There are 9 hidden switches. A switch that is on adds its own fixed numbers to the row, and there is some noise. The rows also spread widely along 15 directions, which tell nothing about the answers.
In the rows, 128 means zero.
Known rows, each followed by its switches (1 for on, 0 for off):
[130 102 158 129 141 118 117  87 159 172 102 167 107 133 125 138  78 116
  90 137 161 153  97 119  92 128  67 137 144 168  97  76 214  95 129 122
 123 215] => 0 0 1 0 0 0 1 1 0
[103 156 109 125  68 100  97 112 100 147 127 172 156 113 102 128 135 177
  84 113 154 179 156 140 163 118 107  96 156 126 157 145 143  90 127 115
 124  65] => 0 1 1 0 0 0 1 1 0
[122 132 108 144  93 128 130 119 113 135 113 132 113 104  84 124 110 139
 141 120 127 131 142  59 132 152 133 130 144 137 176 145  78 134 117 131
 115  98] => 0 1 0 1 0 0 1 0 0
[ 88 123 120 130 130 130 109 122 183 103 113 168 128 114 149 119 114 149
 108 106 118 161 110  94 203 117  85 102 137 128 128 146 113  96 135 112
 139  88] => 0 0 1 1 1 0 0 0 0
[ 89 135 118 153 162 108 109 120 166 142  84 137 109 144 157 124 130 110
 118 105 107 147 101  78 190  94 106  89 148 130 119 162  93 100 155 139
 176 100] => 0 0 1 0 0 0 0 0 0
[132 105 101 149 162 154 165 101 125 151  78 105  95 143 151 128  90 142
 100 130  98  74 153  63 164 158 141 161 161 141 132 185  80 137  76 114
  84  86] => 0 1 1 1 0 0 0 0 1
[127  75 163 124 136 200 133 119 161  79 126 133 175 104  83 151  94 170
 131 114 141  96 131 107  58 149 105 160  97 162 119 110 146 133 112 143
 107 194] => 1 0 1 1 1 0 1 0 0
[107 145  98 162 104 128 114 132  94  88 174 116 138 144 115 132 147 158
 113 140 117 105 190 111 160 125 138 128 165 131 146 188 144 122 104 115
 106  52] => 0 0 1 1 1 0 1 0 0
[136  87  84 146 160 153 139  94 173 109 122 111  99 143 191 117 116 131
  96 118 100  77 132  61 204 141 121 163 161 148 131 197 101 121  90 100
 122 106] => 1 0 0 0 0 0 0 0 0
[151  93 108 186 180  99 129 106 176 102  86  87  49 127 149 189 107 145
 102 149 114 110 135   4 152 125  63 101 151 165 173 144 113  69 108  98
 153 150] => 1 1 1 0 1 0 0 0 1
[ 91 129 105 151 140 153 116 137 169  78  75 163 163 107 128 143 162 137
 121  92 133  82 116 120 123 149 135 120 135 142 185 140  55 156 145 169
 130 148] => 0 0 1 1 0 0 1 0 0
[ 71 161 102 169 151 100  96  69  74 206  93 147 143 153 118 156 179  74
 110 144 168 118 133 115 107 100 124 118 156 180 183 170 114 116 141 154
 173 116] => 0 0 1 0 1 1 0 1 1
[ 78  95 147 122 146 166 131  88 172  98 142 157 147 131 148 121 132 140
  94  94 101 147 128 136 155 121  72 139 109 169  92 174 121 118 114 131
 137 135] => 0 1 1 1 0 0 0 0 1
[105 144 112 176 144 107 116 136 158 104 126 156 190 137  75 145 126 124
 161 125 171 127 124 104 114 126 125 138 151  92 125 119 143 137 187 173
 147 141] => 0 0 1 1 0 1 0 1 1
[ 89 168 137 112 100 170  78 110 116 129 153 135 167 131  96  96 121 129
 145 148 149 150 134  89 117 116 128 108 164 145 172 117 128 122 112 108
 135  89] => 1 1 1 0 0 0 1 1 0
[ 85 167 116 143 150 104  90 133 130 136 126 140 166 154 139 135 117 141
 115 160 168 122 133 120 162  96 132 100 172  98 135 123 169  78 144 102
 114  55] => 0 1 1 0 1 0 1 1 0
[108 113 157 189 146 115 126 186 136 100  51 109  88 116 115 202 108 168
 104 128 114  83 123  84 118 105 114  58 108 137 148 113 143  97 151 142
  96 110] => 0 0 1 1 1 1 0 0 0
[102 141 139 190 173 118 113 161 141 131 131 108  85 175 132 174 146 139
 105 137 116 105 161  98 126 113 127  75 156 154 143 111 142 103  98 160
 109 118] => 0 1 1 1 0 0 0 1 0
[163 137  95 155  90 133 133 134  92  78 118  79  86 130 124 109 111 167
 103 120  64 127 170  70 166 152 116 119 176 142 131 195  97 130 100  92
 122  97] => 0 1 0 0 0 0 0 0 0
[104 147 156 124 122 142  97 116 108  84 164 107 180 133  87 105 102 106
 165 168 149 154 119 113  83 111 101 130 149 122 107 109 182 107 149  92
 147 139] => 0 1 1 0 0 0 0 1 0
[121 115  89 170 146  95 150 140 151  75 129 127 130 130 124 158 115 164
  86 139 127 100 182 121 141 183  99 150 177 102 135 143 101 131 101  99
  81 127] => 0 1 1 0 0 0 1 1 1
[155 151  89 193 124  82 128 179 121  39 115  89 108 129 110 149 113 159
 125 155 115 108 162  81 136 153 112 104 194  89 140 126 137 117 139 105
 105 122] => 0 0 1 1 0 0 0 0 0
[ 99 112 115 147 126 128 116 115 120 137 163 149 161 124  93 145 109 101
 137 172 192  85 136 107  85 161 139 170 143 125 168 110 156 126 122 110
  84 124] => 0 0 0 0 1 1 1 0 0
[104 153 171 188 122 104 101 148 160 117 167 135  85 175  87 107  96  73
 167 133  95 157 104  75 131  96  95 102 159 125  67 119 194 146 192 159
 157 163] => 0 0 0 0 0 1 0 1 1
[ 66  95 140 165 154 124 135 103 139 170 140 136  73 137 129 156 129 106
 119 126 109 115 143  70 145 114 115 124 112 178 144 162 104 109  97 146
 121  93] => 0 1 0 1 1 0 1 0 0
[139 128 133 130 132 195 119 137 127  65 143 114 190 133 102 142 132 185
 113 123 145  85 166 140  76 151 130 139 145 147 140 124 151 134  95 138
  91 147] => 0 0 1 1 0 0 1 0 1
[140 111 154 158 136 120 127 147 159 135  51 125  57 120 128 159  87 153
  79 101  89 142 106  89 129 130  72  79 129 168 108 110 124 109 129 134
 126 181] => 0 0 0 0 0 1 0 1 0
[121 110  90 159 131 131 122 133 172 136 144 183 154 140 125 173 133 180
  76 118 184  88 157 138 142 163 140 149 150 135 163 114 159 118 102 155
  69 125] => 0 0 0 1 1 1 1 1 0
[132 126 137 106 159 177 105 147 202 114  92 148 163 124 120 126  74 180
 118 114 148 133  99  99 129 149 111 114 149 116 113  74 117 110 121 125
 105 157] => 0 0 0 0 1 0 1 1 0

New rows, each followed by its switches (1 for on, 0 for off):
[ 91 107 143 166 209 115 138 136 178  95  33 121 119 121 154 172  86 112
 104 141 117  91  88 102 119 129  72 113 134 128  99 118 107 112 162 107
 128 166] => 0 0 1 0 1 1 0 1 1
[135 114  98 147 150 138 151 103 101 149  47 126 157 116 124 175 119 179
  78 125 157  66 162 124 107 151 141 152 144 146 161 151 110 120 100 137
  78 115] => 0 1 1 1 0 0 1 1 1
[111 126 121 139 139 111 139  95  89 192  86 139 141 107  58 164 111 126
 126 142 176 141 151  99  52 157 118 145 144 150 168  96  94 116 104 144
 117 150] => 0 1 1 1 0 0 1 1 0
[136 111 151 158 144 134 119 133 130 105 164  89 100 171 149 123  86 122
 123 172 122  92 133  84 140  99 120 128 160 128  85 133 236  95 117  91
 101 112] => 0 0 1 0 0 0 0 0 0
[ 98 162  95 184 131  67 121 102  91 158 107 126  89 141 108 136 153  92
 125 137 116 161 148  74 141 120 104 105 172 152 161 162  86 111 135 141
 169 110] => 0 1 1 1 0 0 0 0 0
[167 148  66 173 156 111 126 117 108 132  74 107 153 133 111 158 144 141
 122 130 170  85 147  89 100 144 151 146 177 135 173 141 108 115 132 161
 137 152] => 0 0 0 1 0 0 1 0 0
[167 112 112 150 123 149 130  81 106 137 119  81  81 136 126 138 113 144
 108 139 110 118 154  35 125 131 102 134 151 186 163 169 125 103  82 106
 134 135] => 1 1 0 0 0 0 0 0 1
[ 63  80 129 171 194 112 139 118 140 139 178  99 120 163 148 168 152 111
 111 133 116 103 160 114 148  98 123 132 108 144 100 180 120  81  99 136
 133  83] => 0 1 0 0 0 0 0 0 0
[137 124 109 134  93 168  94 115 145  93 105 163 156 102 121 153 143 174
 111 116 172  89 130  89 127 135 133 116 136 164 225 126 143 117 123 138
 113 122] => 0 0 1 1 1 0 1 0 0
[112 147 126 175 103 106  91 161 160 122 203 137  81 155  75 147 138 159
 128 110 113 182 174  69 151 132  96  74 164 142 144 117 120 109 108 158
 145 119] => 0 0 0 0 1 0 1 1 0
[ 88 116 148 159  94  87 138 164  89 101 110 120 114  94  68 157  77 136
 141 171 129 105 147  91  97 146 122 116 128  93 153 114 132 121 147  83
  65  75] => 0 1 1 0 1 0 1 0 0
[128 125 130 154 107 121 116 134 129  93 130 132 129 114  62 148  98 129
 151 163 148 130 138  72  65 179 100 126 153 125 178  91 113 131 133 108
 106 165] => 0 1 1 0 1 0 0 0 1
[115 169  87 151 116 103 109 137 123  90  75 137 141 103 102 128 147 145
 123 104 119 168 133 100 139 147  99  92 170 121 165 142  48 126 149 136
 164 128] => 0 0 1 1 0 0 0 0 0
[ 92  97 151 127 134 139 132 154 154 130 101 164 141 113 108 158  96 155
  98 137 153 108 123 142  89 168 116 119 119 118 142  75 128 126 117 118
  50 138] => 0 0 1 0 0 0 0 0 1
[132 134 114 143 135 143 110 119 139 140 153 126 119 167 168 123 114 167
  87 141 139 104 156  97 196  97 139 122 169 133 121 155 211  85  92 112
  93  51] => 0 0 1 1 0 0 1 0 0
[155 131 145 146 172 177 120 117 167  75  60  85 123 131 142 115  64 127
 144 138 102  85  89  46 122 113  98 133 157 144  98 139 140 133 157 105
 144 176] => 1 0 0 0 1 0 1 1 1
[175 146 105 139 105 128 107  92 125 107  99 133 139 110 102 116  84 133
 130 155 170 135 112  64 113 140  92 145 183 139 158 112 182 108 139 100
 137 165] => 0 0 1 1 0 1 1 0 0
[112  70 150 138 106 151 132 129 154 116 157 164 166 107  73 184  90 180
 110 136 181  88 147 121  81 163 118 155  95 135 158  97 172 119 114 124
  52 136] => 0 1 0 0 1 1 1 1 1
[112 123 147 117  79 130 117  98 141 149 133 170 110 126 121  82  60 124
 122 137 123 153 110  75 173 119 105 139 152 120 113 136 186 121 141  91
 101  93] => 1 1 1 0 0 0 1 0 0
[106 126 128 154 135 124 132 119 165  89  86 162 107 121 146 133 118 138
  83 103  92 130 123 124 146 146  71 125 140 163 116 156 109 136 144 134
 118 168] => 0 1 0 1 1 0 1 0 1
[101 146 102 176 171  92 112  95 157 146  76 143 111 125 139 138 104  65
 147 158 159 110  86  46 154 105 104 131 164 137 155 132 129 108 176 123
 161 129] => 0 0 0 1 1 1 1 1 0
[114  91 136 137 178 110 139  69 141 150 107 108  91 111 119 143  77  81
 131 164 141 143 111  45  98 134  66 148 143 161 134 115 115  82 106  82
 152 169] => 0 1 1 0 0 0 1 0 0
[ 90 160 128 145 131 108  80 120 149 184 125 188 137 162 124 128 147 106
 110 123 170 149 107 133 123 114 129  98 160 146 155  96 151 105 152 171
 130 145] => 0 1 0 0 0 0 1 0 0
[101 136  89 169 113  88 111 142 184 108 100 184  82 109 144 156 112 157
  76 132 137 135 139  78 193 159  78  95 176 124 190 116 110 108 120 101
  99 101] => 1 0 1 1 1 1 1 0 0
[ 92 103 149 119 163 136 136  90 123 224  76 157 134 130 119 138  80 109
 114 146 168 108 107 102 103 124 132 146 127 136 125 109 141 111 122 128
  88 111] => 0 0 1 0 0 0 1 0 1
[113  94 112 168 133  85 139 129 166 100 128 146  78 115 155 165 103 150
  82 139 124 120 141  96 179 136  80 123 140 132 130 141 159  89 120  94
  90 106] => 0 0 0 1 1 0 1 0 0
[132  97 107 104 142 141 138  90 140 165  56 171 164 132 182 125  90 167
  53 123 161  93 109 156 160 145 131 161 143 130 114 141 164  97 115 101
  72 117] => 0 1 1 0 0 0 0 0 0
[100 119 120 169 106 111 121 114 115 163 114 163 102 133  92 151 142 112
 106 129 143  98 148  99  88 161 131 133 150 165 197 122 109 149 116 160
 100 157] => 1 1 1 0 0 0 1 0 0
[122  99 162 103 132 191 123 109 185 140  70 174 154 112 125 126  72 171
 115  90 137 117  86 102 132 121 117 133 101 158 110 111 145 119 136 149
 101 149] => 0 1 0 1 1 0 1 1 0
[142 159 107 154  84 129 113 111 112  75 123 146 133 138 119 117 138 179
  74 100  98 151 172 146 145 143  85 126 180 169 117 177 150 137 119 130
 132 153] => 0 1 1 1 1 0 1 1 0
[ 93 103 110 183  81  79 144 155 132  86 153 174 101 123 117 151 133 139
  92 120 108 106 159 152 154 162 114 138 134 118 129 158 150 147 147 129
  66 110] => 0 0 0 1 1 0 0 0 0
[ 79 118 147 142 108  73 122 120 117 123 110 167 130 122 131 132  95 117
  93 155 139 145 113 158 135 116  81 122 130 116  96 127 195  91 170  84
  98 113] => 0 1 1 0 1 0 0 0 0
[113 148 125 186  91 110 117 154 111  75 169 133 117 148  61 130 150 133
 131 105  90 150 176 127  97 159 108 121 162 144 111 155 121 167 138 173
 141 170] => 0 0 1 1 1 0 0 0 0
[ 64 118 141 199 130  85 137 186 141  92 111 137 131 118  66 201 148 168
  99  98 104 132 173 138 102 146  93  81 113 117 131 133  74 133 150 169
 113 128] => 1 1 1 0 0 1 0 1 1
[104 103 118 176 138  86 116 104 152 234 153 194 101 185 111 168 134 126
  92 115 173 113 151 103 141 122 148 139 145 148 143 127 184 100 117 196
 105 124] => 0 1 1 0 1 0 1 0 0
[121 125  97 160 104 112  95 113 168 114 137 158 124 122 128 158 142 176
 112 112 157 147 137  61 196  92 100  91 139 140 179 146 166  78 136 136
 152  81] => 1 0 1 1 1 0 0 1 0
[ 73 109 162 178 175 116 127 159 191  80 146 135  95 159 154 140 122  99
 123 132  94 107 115 115 147 110  98 109 135 131  84 120 162 123 149 142
 118 145] => 0 0 1 1 0 0 0 0 0
[145 155  85 151 100 127 128 139  76 115 160 120 156 149 110 133 124 185
  85 156 154 102 205 148 128 162 153 152 199 112 141 139 179 126  74 104
  53  78] => 0 0 1 1 0 0 1 1 0
[138  91 145 131 154 179 130 121 217 121 105 164 121 151 158 119  73 160
  92  95 111 109  96  98 167 145 105 146 131 153  76 134 154 123 118 146
 101 168] => 0 1 0 1 1 1 0 0 0
[ 62 139 147 166 151 111  94 142 167 136 151 168 157 150 105 152 128 105
 147 153 180 129 108 101 119  97 124  98 136 113 147  83 174  98 163 155
 128 113] => 1 1 1 1 0 1 0 0 0
[ 86 120 145 177 199 125 127 115 135 163 100  98  95 143 113 190 142 124
 106 118 121 130 150  77 106  97  92  88 122 190 136 138  94  84  94 165
 164 136] => 0 1 1 1 0 1 1 1 0
[121 131  95 151 122 149 110  53 135 181 148 145  97 150 125 108 114  81
 135 147 143 110 132  29 156 141 122 168 179 180 179 171 117 143 101 119
 145 119] => 0 0 0 0 1 1 1 1 1
[ 90 114 120 146  95  86 116 122 172  67 130 173 116  79 112 141  99 111
 123 153 150 156 105  87 147 158  50 116 142 111 174 105 130 112 161  66
 121 131] => 0 0 1 0 0 1 0 0 1
[101 117 117 141  95 120 131 135  98 187 181 172 169 131  34 158 110 196
 102 119 175 153 205 138 101 168 146 149 139 113 123 123 138 116  77 155
  69  74] => 0 0 1 1 1 1 1 0 0
[141  96 134 149 106 110 124  87 147 153 140 152  78 152 138 142 122 169
  58  85 101 172 151 111 174 110  69 116 137 184  94 168 187  85 105 141
 145 150] => 0 1 1 0 0 0 0 1 0
[ 69 128 156 115  85 147 121 133 116  82 156 160 171 110  93 103 123 150
 114 109 106 172 142 166 122 139  92 121 118 135 101 143 125 133 129 118
 110 109] => 0 1 1 1 0 0 0 0 0
[122 133 126 124 147 161 114 118 199 145 116 181 102 176 183  82 100 122
  70 113 102 129 107 132 164 170 105 139 188 155 100 114 127 141  98 131
  92 185] => 1 1 0 0 0 0 0 0 0
[ 80 145 140 153 139 165 128 161 127  71  92  92 116 118 130 127  99 147
 139 148  80  87 139  67 159 119 121  97 145 117 138 159  89 145 124  88
  91  46] => 1 0 1 1 1 0 0 1 1
[121 152 134 125 125 161  81 134 171  54 157 105 138 120 116 109  92 127
 173 184 152 136 103  21 135 126  95  93 171 111 192  82 135  97 126  61
 132 106] => 1 1 1 0 0 0 0 0 1
[177 110 116 160 142 166 129 154 158  45 156  87 158 130  74 150 106 183
 144 116 131 117 159  79  89 168 114 142 150 129 115 119 121 125 104 145
 131 185] => 0 0 0 1 0 1 0 0 0
[137 114 147 146 126 173 116 152 144  66 107 115 156 118 111 161 121 176
 127 118 137  74 127 107  98 121 137 109 109 149 157 117 151 115 134 148
  95 143] => 0 1 0 1 0 0 1 0 0
[ 84 134 103 140 124 118 111 146 139  85 119 134 142  96 127 159 147 177
 101 132 141 145 152 109 163 125  98  80 135 117 181 132  91  81 109  98
 115  58] => 1 0 1 1 0 0 0 0 0
[123 101  94 180 129  91 160  87 146 132  78 162  97 130 152 154 125 139
  73  92 102  95 145 114 179 132  98 163 138 159 118 210 127 137 148 148
 116 133] => 0 1 0 1 1 0 1 1 1
[121  84 134 153 155 172 142 121 156 113 121 110  80 154 173 150 116 154
  76 120  80  65 152  94 152 151 117 135 130 180 132 174 112 128  72 115
  78 122] => 0 1 0 0 1 0 0 0 1
[ 98 126 117 131 110 145 112 136 156  48 138 118 137  86 115 122 108 131
 138 140 120 142 118  81 145 150  82 112 140 127 165 130  80 124 124  69
 135 111] => 0 0 0 0 0 1 0 1 0
[ 80 100 126 117 111 116 130  95 160  89 105 164 134  66 137 126 100 134
 100 124 129 175  96 110 173 122  42 123 109 140 126 146 124  87 144  70
 138 109] => 1 0 0 1 0 1 0 0 0
[128  92 110 157 128 116 146 104 170 182  96 179  89 123  90 145 110 150
 106  66 117 149 135  75 143 160 109 147 130 159 121 149  75 140 121 193
 134 167] => 0 0 0 1 1 0 1 0 0
[116 138  64 168 129  70 140  85 111 144 114 129 132 113 106 139 136 129
 128 116 135 166 154  77 183 121 100 141 158 117 136 199  83 109 147 128
 171  78] => 0 0 0 1 0 0 0 1 1
[ 79 107 151 145 187 177 137 139 138 114 123  91 125 148 150 141 105 131
  98 138  96  71 151 116 126 130 125 130 139 152  99 150 111 129  78 108
  95 103] => 0 0 1 0 0 1 1 1 0
[137 133 138 139  74 105 135 127 113  77 148 130 154 113  74  96  67 148
 141 127 112 171 137 118 139 126  85 150 154  87  50 155 190 131 175  94
 123 119] => 0 0 0 0 0 0 1 1 1
[118 120 136 102  90 144 126 129 138 121 149 136 127 104 103  82  52 146
 144 142 124 158 122  70 169 139 115 139 152  90 106 130 134 116 122  70
  92  59] => 0 0 0 0 0 0 1 0 0
[115 126 120 117  69 116 106 138 166  56 164 162 137  99 117 107 104 179
  94 124 121 197 134 123 174 152  57 103 151 112 127 118 142  93 125  67
 110 115] => 1 1 0 0 0 0 0 0 0
[122  74 136 131 154 156 149  97 172  90 138 103  84 115 165 143  92 168
  79 122  86 145 148  78 171 128  52 129 120 176 100 160 133  78  64  76
 119 124] => 1 1 0 1 0 0 0 1 0
[133 152 110 133  47 127 108 124  89 100  89 169 155 101 123 117 125 158
 102 130 154 100 122 140 140 129 139 125 147 135 184 143 181 128 164 111
  77  92] => 0 1 0 1 0 0 1 0 0
[104 132 129 178  77 118 110 148 188 143 179 202 112 146  42 127 118 145
 134  75 116 171 152  82 140 165 108 127 155 129 128 126 106 177 148 201
 130 162] => 1 0 0 0 1 1 1 1 1
[ 73  77 131 162 141  95 136  97 173 119 159 154 127 114 128 158 120 109
 127 124 143 141 115  88 170  98  84 134  93 134 117 158 154  79 154 127
 147 100] => 0 1 0 1 0 1 0 0 0
[146 140 104 120 130 150  94  97 174 127 107 174 143 137 141 115 132 136
  91 114 160 140 108 120 113 166  97 133 175 172 169  99 119 119 114 137
 135 212] => 0 1 0 0 0 0 1 0 0
[108 129 123 143 176 135 146 141 117 150  49  91 121 144 155 123  90 147
 107 116  85 101 123  99 176 106 139 116 143 105  71 184  86 114 137 117
 110  55] => 0 0 0 0 0 0 0 0 1
[ 89 109 165 136 172 146 115 127 136 115 102  98  89 106 144 174  93 136
 109 178 140 107 119  71 108 102  82  80 120 166 162  88 161  62  91  72
  97 103] => 0 0 1 1 1 0 1 0 0
[121 165 116 170 145 155  84 142 197  91 107 144 111 157 141 128 142 126
 120 107 118 106 118  63 162 129 113  86 186 152 176 125 100 147 138 159
 152 153] => 0 0 1 0 0 1 1 1 1
[ 49 109 157 143 155 104 153  96  99 139 171 120 111 127 112 127  84  81
 127 181 112 147 150 121 116 129  77 162 130 135  71 151 147 105 109  70
  90  84] => 0 1 0 1 1 0 1 0 1
[ 90 122 101 131 143 108 135 111 124 192  72 167 134 125 134 155 112 153
  70 125 154 115 142 143 139 157 129 136 147 134 146 132  90 108 104 123
  76  98] => 0 1 0 0 1 0 1 1 0
[100 133 102 146 130 102 134  96 117 180  94 151  70 138 160 122 120 117
  75 136 108 138 140 104 172 141 104 122 171 160 143 157 112 118  89 109
 101  93] => 0 0 1 1 0 0 0 0 0
[129 171 120 150 160 127 104 155 157  99  79 105 117 126 115 120  88 129
 162 145 131 133 103  36 143 114 118  83 181 102 143 101 106 107 151 120
 146 108] => 0 0 1 1 0 0 1 0 0
